All groups share one centre, and each spreads out both ways along 12 directions, with some noise.
(in the rows, 128 means zero)
Some rows, each with its group after it:
[ 84 117 114 123 130 142  98 194 148 123 154  56 152 152  77 130 143 149
  84 139 128] : (0)
[228 185 104 108 142 128  76 107 114  87 105 118 138 123 184 149 114 129
  78 104  93] : (3)
[153 175 135 156 110 170 132 126  89  91  89  81 159  76 165  90 159 184
 169 182 122] : (0)
[105 115 111 110 113 117 141 124 126 119 126 128 123 147 108 114 149 135
 134 126 117] : (2)
[ 82 109  92 123  58 106 117 142 148 122 200 115 136  95  44  79  86 167
 122 160 127] : (2)
[146 136 150 125 134  99 137 114  72 113 126 183 124 136 133 113 156  98
 151 123 126] : (3)
[192 162 118 103 167 112  97 140 109 158 131 125 143  96 141 144  62 109
  63 100 112] : (1)
[126 177  36  99  17  95 124  91  95 127 127 109 239 123 124 143  34 162
 133 207 116] : (0)
[149 104  95  87 143 137 113 138 149 155 146 187 146 120 105 164 138  88
 162 135 155] : (4)
[150 149 135 118  97 130  88 114 129  98 119 136 134  63 108 105 101 132
 105 124 154] : (1)
[153 111 155  91 111 147 156 125 108 173 138 129 115  16 155  53 101 130
 101 101 171] : (1)
[108 105 102 116  69 137 140 113 136 120 178 139 140  87 123 125 133 166
 154 153 128] : (2)
[109 150 100 142  76 111 138 181 155 108 151  87 103  65  45  65 168 164
 131 132 116] : (1)
[137 117 154 132 130 131 126 118 119 153 138 134 140 116 153 124  92 118
 128 137 152] : (1)
[133 124 109 102 149 176 106  60 174 115 121 135 139 130 112 149 110 182
 115  92 123] : (1)
[120 135  90 122  88 138 108 109 145  90 117 120 153 142  78 139 115 172
 144 178 119] : (0)
[121 210 111 139 133 118 104 171 109 106  96  64 171  94  70  76 153 148
 109 120 120] : (4)
[141 128 189 151 120 144  97 125 111 100 109 109 131 117 146  97  98 131
  88 130 164] : (3)
[125  79 142  97 126 146  46  82 173  67 172 137  94 161 193 140 140  93
 114 109 128] : (3)
[152 126 106  69 138 124 107 151 113 159 131 147 161 115 153 149 160  65
 138 125 152] : (4)
[131  74 197 121 121 131 138 134 114 174 163 105 102  89 127 107  71 154
  91 145 160] : (0)
[142  75  79  88  61 104 124 154 185 160 186  95 119 143 127 164 127 123
 141 175 128] : (0)
[137 174  69 126  91 107 142  97 142 128 108 129 164 145 117 128 129 138
 171 140 116] : (2)
[137 129  94 116 110 186  84 151 162  96 116  67 128  62 158 138 108 165
 129 196 102] : (2)
[113 124 142 160 150 152 138 127 179 119 124 106  84 135 129 113 134 145
 102  75 127] : (4)
[138 142 106 100 138 132 134 148 131 170 165  63 146  83 112 127 161 184
 131 124  99] : (4)
[140 111 160 131 110 123 105 130 126  73  86 108  93 163 128 138 113 129
  81 149 127] : (3)
[172 140  93  93 187 150 129 119 141 131  88 170 112 126 153 154 150 102
 119  79 108] : (0)
[161  87 140 102 143 138 141 127 140 113 105 104  55 142 151 181 161 168
 115 148  77] : (3)
[ 71 140 122 129 193 177  83 161 137 108 169 100 138 100 112  69 161 126
 120  84 115] : (3)
[141 121 143 129  99  79 125  92 133 139 156 159 118 150  95 134  83 125
 114 113 143] : (1)
[162 113  97  87 149 120 134 151 160 171 107 101  93 125 114 137 100 131
 118 146  99] : (2)
[ 80 164  81 155 154 197  74 207 211 112 133  67 143  66 184 128 206  77
 155 106 137] : (0)
[121 125 130 183  91 136 168 114 149  90 113 140  96 150 186 148 171 130
 173 143 119] : (4)
[139 132 168 133 160 129 121  99  91  70  65 161 115 188 135 158 161 116
 110 112 124] : (1)
[115 111 115 121 121 137 165  59 154 140 179 129 131 153  94 157 149 224
 155 106  95] : (4)
[ 85 112 118 111 114 137 106 113 176 122 129  98 136 171 162 118 114  98
  80  78 146] : (3)
[124 167 105 200  86 125 133 137 157 105 121 133 123  99 120  77  62 115
 120 130 140] : (4)
[118  98 243 176 123 126 145 127 129 157  98  74  90 140 167  92 136 119
 152 151 180] : (2)
[146 120 122  87 132  94 146 112 127 163  79 101 103 172 158 120  94 106
 110 127 105] : (2)
[117  98 103 107  61 119 125 119 185 159 171 110 123  84 172 151  82 115
 137 157 135] : (0)
[152 153 162  64 111 127 104  79 115 132  27 111 162 117 171 122 149  89
 121 108 181] : (4)
[114 145 113  88  66 136 112 127 105  73  86 144 135  44 124  19 122 102
  94 105 166] : (1)
[105 129 132  96 139 105 132 111 120 163 180 110 158 155 116 116 167 134
 114  68 135] : (4)
[135 154 135 125 119 140 114 135 152 126  89  85 128  95 122 113 150 132
 127 123 141] : (4)
[127 116 120 111 107 113 106 125 147 112 131 101 106 145 155 128  98 120
  94 133 115] : (2)
[125 104 104 108  67  85 122 120 144 125 159 162 139 148  57 160 169 128
 196 179 142] : (4)
[166 148  55 106  95  98  99 139 150  85 107 171 111 130 128 130 114  72
 143 155 107] : (0)
[158 147  98 121 163 108 130 173 101 120 103 126 116 142 106 140 124 117
 103 141  86] : (1)
[172 163 115 140 122 146 119 132 167 141  68 117 167 131  95 144  78 133
  76 104 179] : (3)
[149 114 218 154 127 150 148  35 123 158 112 141 135 116 150 116  84 172
 148 119 179] : (2)
[ 99 135 182 135 160 129  84 117  66  59 141 119 119 149 167  70 154 112
  91  95 113] : (3)
[145  94 182 135 138 141 136 130 137 138 103 114  84 118 144 140 136 138
 142 160 140] : (2)
[150 110 158 139 141 107 174 161  71 148 172 116  93 113 108 119 129 181
 109 148  85] : (4)
[112 151 109 181  97 152 137  88 155  52  77 146 117 160 165 126 122 135
 143 133 118] : (4)
[148 174 141 172 113 118 121  91 129 108 159 147 163 133 201 138 151  96
 112  47 156] : (2)
[126 148 100 119 108 122  94 136 155 132 159  94 148 117 149 102  93 111
  86  99 135] : (3)
[118 107 141 147  91 132 104 117 133  86 113 159 121 133 127 117  97 102
 135 161 160] : (4)
[ 99 136 104 133  68 132 107 112 145  83 153  79 140 115 148 113 107 165
 112 151 108] : (2)
[129 150 128 173  58  93 161 138 115 127 122 124 140 112  78 117 127 153
 166 182 139] : (3)
[131 114 134 127 107 147 111  93 147  98 121 127 114 114 132 120 105 157
 132 145 129] : (0)
[ 92 113  96 106 100  99 179 141  86 115 112 114 107 167 109  56 110 141
 105 139  93] : (1)
[143  95 166 125 143 149 139 135 130 145 148 123  93 106 190 140 190 115
 156 120 133] : (3)
[171 124 109 114 122 134 109 117 161 105 115 121 104 131  95 161 112 171
 108 142 105] : (3)
[121 118 185 141 137 130 154 118  79 104  94 110 107 150 137 131 155 163
 116 134 117] : (0)
[141 105 152 139 209 160 132 118 149 186 140 175 145 167 118 177 137 111
 154 102 157] : (1)
[124 176 138 189 113 162 117 164 121 101  88 123 175  81  71 103 151 144
 174 179 175] : (3)
[135 145  80 116 139 135  93 169 156 122 125 146 136 105 107 128 122  81
 126 126 131] : (0)
[151 154 104 123  91 128  99 118 148 108 139  67 129  89 157 139  98 168
 102 145  94] : (1)
[ 92 122 139 131 175 137 171 170 118 151 121 135 121 137  54 101 230 137
 169 102 135] : (2)
[131 153 137 149 201 172  90 187  91 134  93 139 176 121 136 106 113  70
 122 143 161] : (1)
[ 85 126 102 138  94 121  87 176 189 106 158  83 108 116 170 113 144  68
 117 119 130] : (0)
[145 140 117 120 166 132 157 160 126 152 126 116 106 109 108 124 179 140
 120  95 109] : (1)
[145 166  94 137 115  89 116 133 135 120 158 159 146 137 120 134 138  91
 110  82 129] : (2)
[116 135 124 132  69 136 180  27 115 123 100 162 171 126 108 190 118 218
 199 185 120] : (0)

New rows, each followed by its group:
[124 149 112 140 117 112 151 132 165 154 160  85 123 111  71 124 171 180
 149 106 110] : (4)
[110 118 112 127 115 149 102  81 164  96 121 166 142 157 124 130 100 119
 130 109 154] : (4)
[144 144 189 163 129  96 150 121  57 114 122 181 133 134 122 107 142 106
 114 100 158] : (2)
[147  79 166  95  90  92  99 131 138 122  84 191 101 139  94 145 127  46
 146 164 194] : (4)
[106 146 122  95 117  92 118 122 147 127 126  68 132 171 136 117 177 113
  95  68 118] : (4)
[145 176 119 139 162 132 136 122  93  91 105 109 132 141 126 129 149 170
  81  82  80] : (2)
[122 117 109 106  79 117 186 113 101 165  97 126 134  95 127 124  61 161
 135 183 118] : (3)
[148 105 160 109 110 128 113 127 140 130 100 100  87  98 157 105  66 124
  76 141 138] : (4)
[160 141 163 175 105 117 135 151 132 151 161 107 119  71 154 122 123 127
 134 138 150] : (2)
[194 160  57  98 140 166 132 148 158 162  70 131 154  69  76 164  64 171
 116 163 121] : (3)
[122 137 131 110 124 106 113  72 114  91 127 131 133 180 157 111 108 125
  82  79 109] : (3)
[150 101  82 104 116 152 101 146 135 148 167 182 154  89 175 143  69  70
 142 167 151] : (4)
[116 129  89  63 155 103 152 138 111 141  47 101 112 197 122 105 134 107
 117 134  86] : (2)
[135 135 125  93 143 115 107 146  98 143 148 121 159 112  65 120 138 147
 122 137 128] : (4)
[139 140 146 140 166 155  96 160 115 135 117 107 148 120 169 135 114 101
 110 133 134] : (1)
[108 132 121 131 153 103 109 121 145 110  99 227  94 126  89 153  98  53
 116  86 136] : (0)
[110 114  82 113 116 179 101 110 188 124 174 171 165  96 155 156 170  97
 162  92 171] : (2)
[127  90 126 114  92 102 121 139 142 132 143 152 122 156 116 144 132  89
 139 148 158] : (0)
[160 115 152 139 128  96 122 144 153 123 118 101  67 158 150 158 128 113
  97 129 108] : (2)
[150 151 124 150 154 133 110 162 139 119 119 139 126 120  91 158 174 121
 146 133 127] : (1)
[131 121 134  68 102 123 116  76 117 142 118 131 178 132 136 147 166 125
 162 139 157] : (4)
[113 141 134 116 135 108 130 133 151 162 152  96 140 133 104 112 174 123
 119  65 145] : (4)
[108 102 149 124 139 157  76 160 103  76 131 166 124  98  73  96  94 116
  82 146 153] : (2)
[129 139 158 133 135  90 155 148  91 164 166  75 122 119 130  84 130 153
  82  92 110] : (4)
[143 120 123  91 131 125 102 138 175 170 123 118 128  98 106 126 139  96
 126 102 166] : (4)
[116 159  94 148 153 143 102 176 136 146 145  66 163 143 163 124 107 110
 115 137 108] : (1)
[ 89 134 107 113 162 143 164 140  67 129  91 124 156 174 129  50  85 130
 102 123 115] : (1)
[112 163 155 196  76 104 138 110 151 125 172  86 141 123 115 102 144 162
 147 108 142] : (2)
[180 169 107  76 111  93 132 129  99 143  55 109 141 108 182 137 144  81
 121 125 124] : (4)
[112 148 107 209 145 129 129 210 144  95 158 118  87 117  73  88 116 134
 103 127 101] : (4)
[101 140 114  84 180 189  71 147 124 115 127 100 196 117 128 133 202 124
 138 115 144] : (4)
[130  97 220 175 124 155  91 115 134  85 173 142 100 111 176 138 134 115
  79  87 177] : (2)
[145 127 113 108 158 150 131 132 148 167 144 132 154 129 131 134 160 117
 135  87 157] : (0)
[135 113 157 146 218 159  95 192 131 131 117  70 100 171 172 184 151 114
  88 131  91] : (1)
[132  76 165 106 125 107 134  51 146 133 113 219  96 196 155 135  72  65
  89  62 180] : (4)
[ 97 153  62  77 175 154 130 114 168 125  71  42 133 185 115 113 139 176
 106  98  60] : (2)
[ 99 134 130 145  82  86 156 117 119 118 121 140  98 105 119 159  95 144
 129 154  92] : (0)
[128 102 152 117 126 151 118 150 134 120 114 144 103  82 114 100 138 116
 124 133 163] : (1)
[ 69 144 133 159  94 142 102  71 124  65 162 122 158 126 100  77 137 181
 175 146 125] : (3)
[135 168 107 141 115 122 121  96 132 136 123 145 167 111 119  83  67 122
 109  92 151] : (4)
[ 37  75 226 171 123 128 143 113 165 118 160  80  59 149 152 123 152 148
  91  73 133] : (0)
[125  81 150 101 214 216 113 122 152 169 112 148 140 124 176 140 120 103
 127 103 169] : (1)
[141  94 138 107 108 114 105 123 176 150 124 164 107 117 109 122  85  81
 121 119 181] : (4)
[135 136  94 115 108 171  93  82 168  66  41 158 136 138 181 144 100  95
 132 138 146] : (4)
[ 96 148 130 158 112 149 110  92 179 106 156  92 146 126  96 124 145 187
 143 104 129] : (1)
[108 124 119 104  97 164  93  79 167 115 120 107 166 115 143 122 114 146
 135 131 156] : (4)
[128 111 100 131 147 142 120 164  90 128 193 157 151 116 117 128 113 136
 130 155 109] : (4)
[100  89 135  99 150 173 132 153 126 142 107 119 116  98 180 126 147 106
 139 146 132] : (3)
[130 113 124 133 135 132 129 129 144 135 147 154 117 137 121 135 127 118
 126 113 137] : (4)
[162 172 131 153 153 121 166 136 124 172 137  83 126  89 105 111 133 194
 128 110  96] : (2)
[106  80 119 101 114 118 143 157 170 172 174 104  93 122 122 120 146 120
 128 117 131] : (2)
[144 116 137 145 133 139 141 110 134  99  94 154  85 138 140 124  84 140
 101 124 118] : (4)
[148 161 134 141 197 160  87 147 161 131 133 138 142 129 153 136 149  78
  84  38 152] : (2)
[147 103 150 112 146 118 143 122  93 113 114 147  90 150 109 141 122 153
 100 138 100] : (4)
[124 123 111 120  97 125 103 127 122  84 170 157 135 113 134 127 115 117
  82 108 129] : (2)
[ 75 113 110 133  89 101 130 168 149 130 155 119 127 137  50  86 148 117
 159 156 147] : (2)
[120 103  89 112 138 140  87 100 215  93 157 143 100 183 114 185 146 127
 101  69 113] : (2)
[ 86 104 112  90 174 194 124  99 127 145 112  80 162 175 232  98  72 129
  79 100 117] : (1)
[110 169 101 155 159 162  91 163 166 104  80 107 156 140  86 116 174 105
 164 134 148] : (2)
[164 144 112 134 130 153 134 139 201 137  63 113  87  86 175 133 131 100
 126  99 139] : (4)
[135  86 126 145 111 120 148 104 169 162 189 199 106 124 100 128  71 117
 140 114 163] : (4)
[161 128 110 102 131 185  84  86 192 178 146 132 180  61 126 114  28 144
 102  99 191] : (3)
[120 106 137 115 121  87 154 143  90 110 124 122  82 150 119 118 134 141
 111 146  79] : (3)
[135 111  92  85 135 136  80 109 154 123 157 156 132 120 126 120  76 110
 103 109 128] : (3)
[122 111 110 138 106 131  89 169 141  98 144 130 114 110 130 107  72  96
 102 169 134] : (4)
[165 160  76 105 162 182  88 148 155 123 121 102 155  89 140  97 138 135
 124 110 126] : (0)
[127  93  96  65 121 115 105 113 157 157 170 158 153 143  69 168 158 126
 164 137 142] : (4)
[111 101 140 157  81 111 158 125 147 140 194 104  99 118 117 124 134 175
 154 153 115] : (4)
[169 163 149 166  76 101 137 130 102 103  60 137 148 147 108 134 107 122
 110 158 167] : (3)
[151 131 155 136 118  76 153 145  64 152 114 179 140 157 186 125 136  33
 141 125 169] : (1)
[154 129 106 130 124 167  61 132 203 129 152 146 160 101 134 137 127  83
 142 113 189] : (3)
[141 152 116 146 129 108 137 143 142 121 116 146 115 126  55 126 147 142
 140 124 124] : (4)
